The rows of a group lie close to one hidden flat surface of 10 dimensions, which passes through zero. Surfaces can cross.
In the rows, zero is written as 128.
Known rows, each followed by its group:
[163  98 115 120 134 111 180 145 130 146  96 112 127  98 142 139  93 126
 133] => Veput
[126  92  72  96 122  87 173 164 191 148  82 181 139 107 109 111  61 138
 103] => misa
[ 86 171 153 136 104 128 110 113 114 100 122 140 112 101 201 107 166  57
 164] => levef
[107 133 135 181  88 142  74 127 105 167  96 143 112 153 131 124 145 138
 109] => vib
[182 115 159 152 125 133 163 140 129 148 122 101  92 105 138 139  97 120
 165] => misa
[115 113 200 118 205 113  95 152 135 120 111 114  92 143 117  91 165 174
 119] => vib
[110 143 123 121 139 161 191 112 149 145 100 167 173  84 120 110  62  47
  87] => ger
[107 127 113 146 114 122 127  98 129 179 146  97 124 102 150 161  86  72
 144] => levef
[132 153 215 148 134 180 101 117  93 132 165  84 125 129 125 143 146 105
 157] => misa
[ 89 141  62 125 168  82 121 131 153 138  92 175 144 129 113  91 156 156
  67] => Veput
[109 125 184 107 129 134  93 158 131 138 109 134 139 135 115 113 127 150
 108] => vib
[127 171 153 149  63 179 113  74  72 117 113 132 138 139 151 128 135 112
  85] => vib
[ 71  94 155 114 141 124 121 100 143 144 131 131 130 118 109 127  77  98
 135] => vib
[ 55 140 163  66 115 152  93 140 128 113 133 119 189 118 152 132 112  88
 112] => levef
[123 134 181 136 112 166  95 131 115 164 153 109 150 126  94 155 102 123
 129] => misa
[113 134  96 174 156  89  83 147 119 200 138 103 118 124 120 151 177 149
 141] => vib
[101 116  98 168 127  94 144 102 113 173 116 148 130  89 104 139 121 103
 145] => Veput
[167 169 107 147 168 129 146 116 109 127 141 115 133 128 124 127 174 143
 107] => ger
[ 96 134 172  97  44 123 106 126  91 124 111 135 155 106 135 143 120 140
 132] => levef
[148 148 148 147 125 146 119 116 102 174 180 107 163 107  65 173 113 129
 142] => misa
[ 48 104 164  81 170 135  98 149 157 115 134 123 155 128 133 115 111  83
 136] => levef
[ 66 164 143  81 156 116 144  66  95 109 125 110 167  90 153 118 133  85
  81] => ger
[140 151 126  94 146 141 125 117  83 112 125  86 180 141 116 144 158 167
  63] => levef
[100 153 159 133 158  99  96 114 123 149 125 132 121 121 111 113 153 153
 103] => Veput
[ 95 111 152 101 207 153 126 181 207 166 131 129 155 122 114 108  74  82
 116] => levef
[160 149 145 139 111 124 149 137 151 132 137 124  84  98 173 126 113  95
 178] => ger
[150 165 119 135 107 116 124 126 139 149 150 116 111 108 159 141 126 107
 148] => ger
[133  92  89 153 101 154 145 108  91  83 135 134 133 160 127 140 150 119
 157] => Veput
[119 139  53 105 120  90 116 142 142  96 164 132 153 132 140 140 173 136
 150] => levef
[ 80 175 147 102 181 153 116 146 162  54 178 148 148 128 172  98 183  43
 180] => misa
[104 105 142 127 131  80 158 103  88 115  98 122 113  81 146 126 142 113
 161] => misa
[ 95 155 172 105 108 177 116  81 131 117 122 159 149 145 105 101  87 116
  60] => vib
[120 112  97 117 114  89 152 148 148 134 135 154 149  93 102 142 117 121
 170] => ger
[113 152 143 140 138 188 115 135 137 124 165 141 165 140 111 127 127  84
 132] => Veput
[ 97 116  93 173 153 126 114 124  92 176 108 131 169 127  92 140 149 121
  99] => levef
[146  96 138 149 133 129 188  87 110  70  96 149  75 129 153  92 127 105
 153] => misa
[163 131 164 111 133 148 120 210 157 154 123 116 148 122 117 135 118 150
 133] => ger
[113  81 172 146 150 112 139 113 108 181  97 100 102  98 114 139  83 118
 133] => vib
[133 107 140 162 140 105 157 130 147 151 120 150  85  95 120 117 105 104
 180] => Veput
[144 154  94 136 140 128 135 150 127  80 159 153 151 136 120 122 197 127
 165] => ger
[112 100 163 108 123  84 141 112  89 171 156  69 143  60 114 186  95 109
 189] => Veput
[113  91 115 188 136 136 179  77  57  43 110 203 125 141  62  94 195 120
 171] => ger
[127 157  76 173 134 128  99 139 175 136 162 196 120 157  86 104 160 134
 140] => Veput
[171  87 124 155  99 137 150 110  91 155  79 114 117 144  94 142  93 179
  93] => misa
[ 96 158 137 130  95 160  90 111 113  97 153 133 140 151 152 127 161  96
 133] => ger
[107 168  75 135 131  74 102 109 150 143 137 149 115 122 142 115 162 144
 107] => Veput
[149 111 152  92  89 156 152 164 148 134 104 114 137 110 164 140  63 104
 131] => Veput
[ 91 118 121 139 117 140 104 128  85 147 120 111 169 131 121 152 149 121
 116] => vib
[108  75 146 129 124 158 148 123  99 100  87 129 133 144 130 112 120 114
 126] => levef
[141 138  94 145 100 137 153  92 138 140 151 164 143 119  90 140  85 109
 123] => misa
[108  86  69 151  63 166 141 133 109 133 104 158 176 144 114 150 103 103
 119] => vib
[138 183  88 137 171  98 151  86 143  70 176 145  93 120 167 101 192  97
 161] => ger
[109 108 138 136  76 102  77 176 156 138 116 160  88 133 141 121 136 144
 188] => vib
[147 139 180 124 134 115 112 154 110 143 130 101 127 106 115 138 145 158
 145] => ger
[ 85 143 152 112 126 109  91 120 162 143 159 134 104 115 131 124 110 103
 157] => vib
[187 171 156 156 160 187 131 109 170 163 155 126 109 156 106 118  81 123
  81] => levef
[136 122 152 143  74 165  97 146 102 176 123  93 148 130 132 168 106 126
 126] => misa
[161 130 106 182 118 129 149 129 119 170 109 146 118 119 110 135 115 131
 128] => levef
[147 173 172 141 164 152 123 132 132 165 154 109 139 106 111 137 123 114
 120] => Veput
[150 170 130 138  83 116 131  98 148 161 110 131  75 103 190 120  86 108
 114] => misa

New rows, each followed by its group:
[145 159 166 125 120 141 124 116 197 145 175 157  89 120 115 114  66 103
 154] => misa
[110 133 112 118 112  72 177 119 164 115 116 158  90  62 180 114 104  62
 196] => misa
[143  86 131 130 121 154 125 165 139 122 138 132 132 153 101 141 113 142
 155] => misa
[173 109  96 160 113 121 202 156 131 115 115 171 133  90 103 129 128 105
 190] => ger
[174 199 185 175 112 148 116 123 172 163 126 154  49 116 168  87 109 106
 131] => Veput
[170 124  85 144 151 102 133 200 165 155 124 127 114 124 143 132 156 145
 166] => vib
[117 117 146 115  75 141 123 143 131  96 123 145 125 125 156 127 123 104
 169] => vib
[161 100 109  91 117 100 165 175 157 153 123 130 152  90  97 154  82 157
 142] => vib
[ 67 146 167 139 102 140  83 110 138 136 136 167 117 125 123 108 114  95
 142] => Veput
[118 145 177 123 142 145  90 116 147 118 169 133 107 151 108 115 129 137
 133] => misa
[112 126 155  95 140  97 144 134 129 169 116  94 146  69 136 151  88 114
 130] => Veput
[ 88  74 126  98 124 107 126 149 125 104 106 130 143 125 123 131 125 135
 153] => levef
[144 141 127 140  79 124 161 124  91 204  95 109 168  58 136 165  76  94
 111] => misa
[183 143  94 135 114 130 137 186 181 137 110 173 118 139 124 109 119 163
 112] => vib
[142 125 110 131 175 133 142 142 100 128 120 101 165 134 116 140 162 146
  98] => vib
[ 78  77 128 134 119 102 111 130 145 108  90 189 106 152 103  91 126 142
 138] => Veput
[122 100 141  71 128  85 126 156 146  89 146 133 130 122 106 131 134 170
 166] => vib
[131 108 121 123 175 112 163 120 148  99 154 114  96 122 150 121 127  94
 175] => vib
[122 120 139 158 204 152 128 123 140 166 127 109 128 142 109 126 110 112
  96] => levef
[126  53 103 149 101 133 148 148  75 112 133 115 160 135  82 171 145 135
 191] => misa
[121 119 158 106 206 114 113 145 188 109 156 128  96 149 118  98 127 140
 141] => levef
[169  88  53 189 118 133 174 140 126 162  98 133 114 127 140 146 113 104
 146] => vib
[ 71  85 199  90 182 125 164 125 163  40 128 178 103 112 120  67 112  65
 200] => misa
[ 91 154 122 107 155  82 104 123  92 149 117 100 163 100 126 139 174 154
  91] => misa
[ 85 139 138 152  79 127  79 114 115 149 160 163 142 124  79 140 132 126
 158] => ger
[136 102 147 161  87 152 111 117  70 101 109  91  95 155 181 137 167 115
 158] => misa
[127 160 134 116 145 110 133 113 160 125 141 144 105 110 141 105 118 112
 130] => misa
[121 100 127 130 153 176 118 106 136 156 145 116 148 167  81 139  77 130
  82] => levef
[109 143  96 120 137 127  96 103 132 115 139 147 137 169 107 116 150 166
  76] => misa
[156 171  64 114 150 116 147 112 188  96 186 159 121 135 134 116 133 115
 134] => vib
[ 96 150 156 135 141 142 100 138 171 132 120 181 113 140 120  83 122 115
 113] => Veput
[146 130 188 147  67 170 106 187 109 145  69 129 123 122 166 121 127 125
 132] => vib
[ 70  96 118  80 122  89  73 121 163 191 126  95 132 141 123 153  61 161
  75] => ger
[129 209 174 148  91 149  73  85 109 154 158 107 106 131 155 134 145 121
 109] => Veput
[157 173 161 164 120 177 106  92  72 127 113 115 117 162 139 113 165 152
  71] => Veput
[142 161 142 171  81 159 107 122 140 160 132 154 106 132 123 124 109 112
 139] => Veput
[ 85 144 141 188 147 142  83 100 146  93 181 189  88 165  96  89 179  98
 185] => Veput
[130 115 120 125  84 143 142 109 140 110 113 172 127 149 108 113  87 139
 105] => vib
[ 88 116  99  75 183 115 142 160 172  98 131 139 165 122 134 109 127 106
 121] => Veput
[158 158 151 153 131 136 148 112 104 149 134  99 117  97 150 141 129 104
 139] => misa
[139 131 116 129 141  95 150 142 157 173 133 152 136  84  87 136  95 129
 143] => ger
[136 139  99 133 140 106 161  83 121 136 133 148 137 109  84 130 116 138
 108] => misa
[110 164  85 126  91 131 129  93 143 165 168 133 163 101 123 164  87  83
 124] => vib
[141 194 133 149  95 133 118 100 128 150 137 112  99 103 196 135 129  84
 132] => misa
[132 121 154 102 115 152 146 111  97 107 107  97 140 124 155 138 119 118
 112] => levef
[ 95 149 138 139  80  99  93  83  96 157  92 137 105 119 147 121 131 144
  84] => Veput
[156 153 153 122 162 113 134 131 126 122 134 105 109 120 136 119 154 158
 123] => vib
[119 174 110 100 139 145 125 131 181  75 184 127 119 134 189 115 146  67
 164] => Veput
[141 128 123 131 166 172 174 138 149  89 150 130 141 123 152 116 123  50
 163] => Veput
[ 94 146 122 121 132 131 122  95 114  98 109 143 135 138 153 104 149 111
  95] => misa
[170 126 178 152 134 168 140 153  99 119 114  73  95 128 198 134 154 100
 166] => misa
[151 122  78 162 103 118 137  89 106 162 122 112 105 139 138 147 120 138
 111] => ger
[129 101 199 138 128 160 147 124  59 137  95  87 151 101 124 143 121 107
 132] => misa
[142 115 142 168 147 111 127  77 126 155 123 126  68 143 105 117 113 153
 116] => ger
[161 124 104 152 131 118 145 130 109 140 125 124 130 129 110 140 145 154
 123] => ger
[175 106 164 137 111 143 155  96 108 118 119 106  86 141 129 128  94 156
 124] => levef
[155 168  83 134 140  90 124 107 138 145 164 124 121 127 115 143 157 164
 121] => vib
[108  80 168 122  72 166 117 129 106  96 112 135 125 152 128 135 103 118
 156] => Veput
[ 93  68 104  82 127 140 135 148 158 173 135 102 185 119 106 173  37  98
 120] => levef
[166 130  60 155  94 147 129 125 122 101 168 134 130 168 128 150 162 139
 148] => Veput
[ 90 141 104 118 144 118  79 117 209 151 168 159 103 159 125 113  92 121
 117] => ger
[137 107 123 162  99 212 128 117  96  96 155 137 158 178  93 142 133 105
 141] => misa
[105 135 118  80  85 145 112 140 193  98 143 194 159 148 101 110  81 129
 115] => vib
[155 158 131 180  92 180  95 146 158 147 179 168 120 153  84 135 124 119
 160] => Veput
[134 100  95 134 130 125 171 153  91  94  69 110 131 116 194 124 166 100
 141] => misa
[162  97 165 128 174 164 172 136 126 100  92 127 122 140 121  96 114 131
 113] => misa
[107  91 162 116  88  99 111 136 126 135 116 134 109 114 116 133 105 148
 166] => vib
[153 180 134 136 109 171 112 141 154 137 178 128 136 130 141 140 121 101
 139] => Veput
[ 78  73  85  86 179  86 132 108 148  81 123 141 132 158 110 106 131 151
 109] => ger
[144  94  53 145 138 102 145 162  95 106 125 107 149 138 143 153 198 144
 162] => misa
[ 99  82 143  71  91  74 143 132 149  99 111 105  80  94 208 131  92 102
 199] => ger
[101  34 170  52 122 162 161 184 138  79  86 114 176 136 131 132  65 112
 141] => Veput
[134 115 143 101  86 133 102 190 121 139 123  99 155 120 142 159 132 145
 150] => ger
[154 152 116  96  98 189 100 183 158 122 128  81 144 164 221 142 121 103
 104] => ger
[110 119 190 169 117 172 140  94  87 134 121 126 115 114 121 129 113  67
 161] => Veput
[118  74 130  79 121  79 139 140 112 127 127  88 138 107 120 160 109 156
 159] => Veput
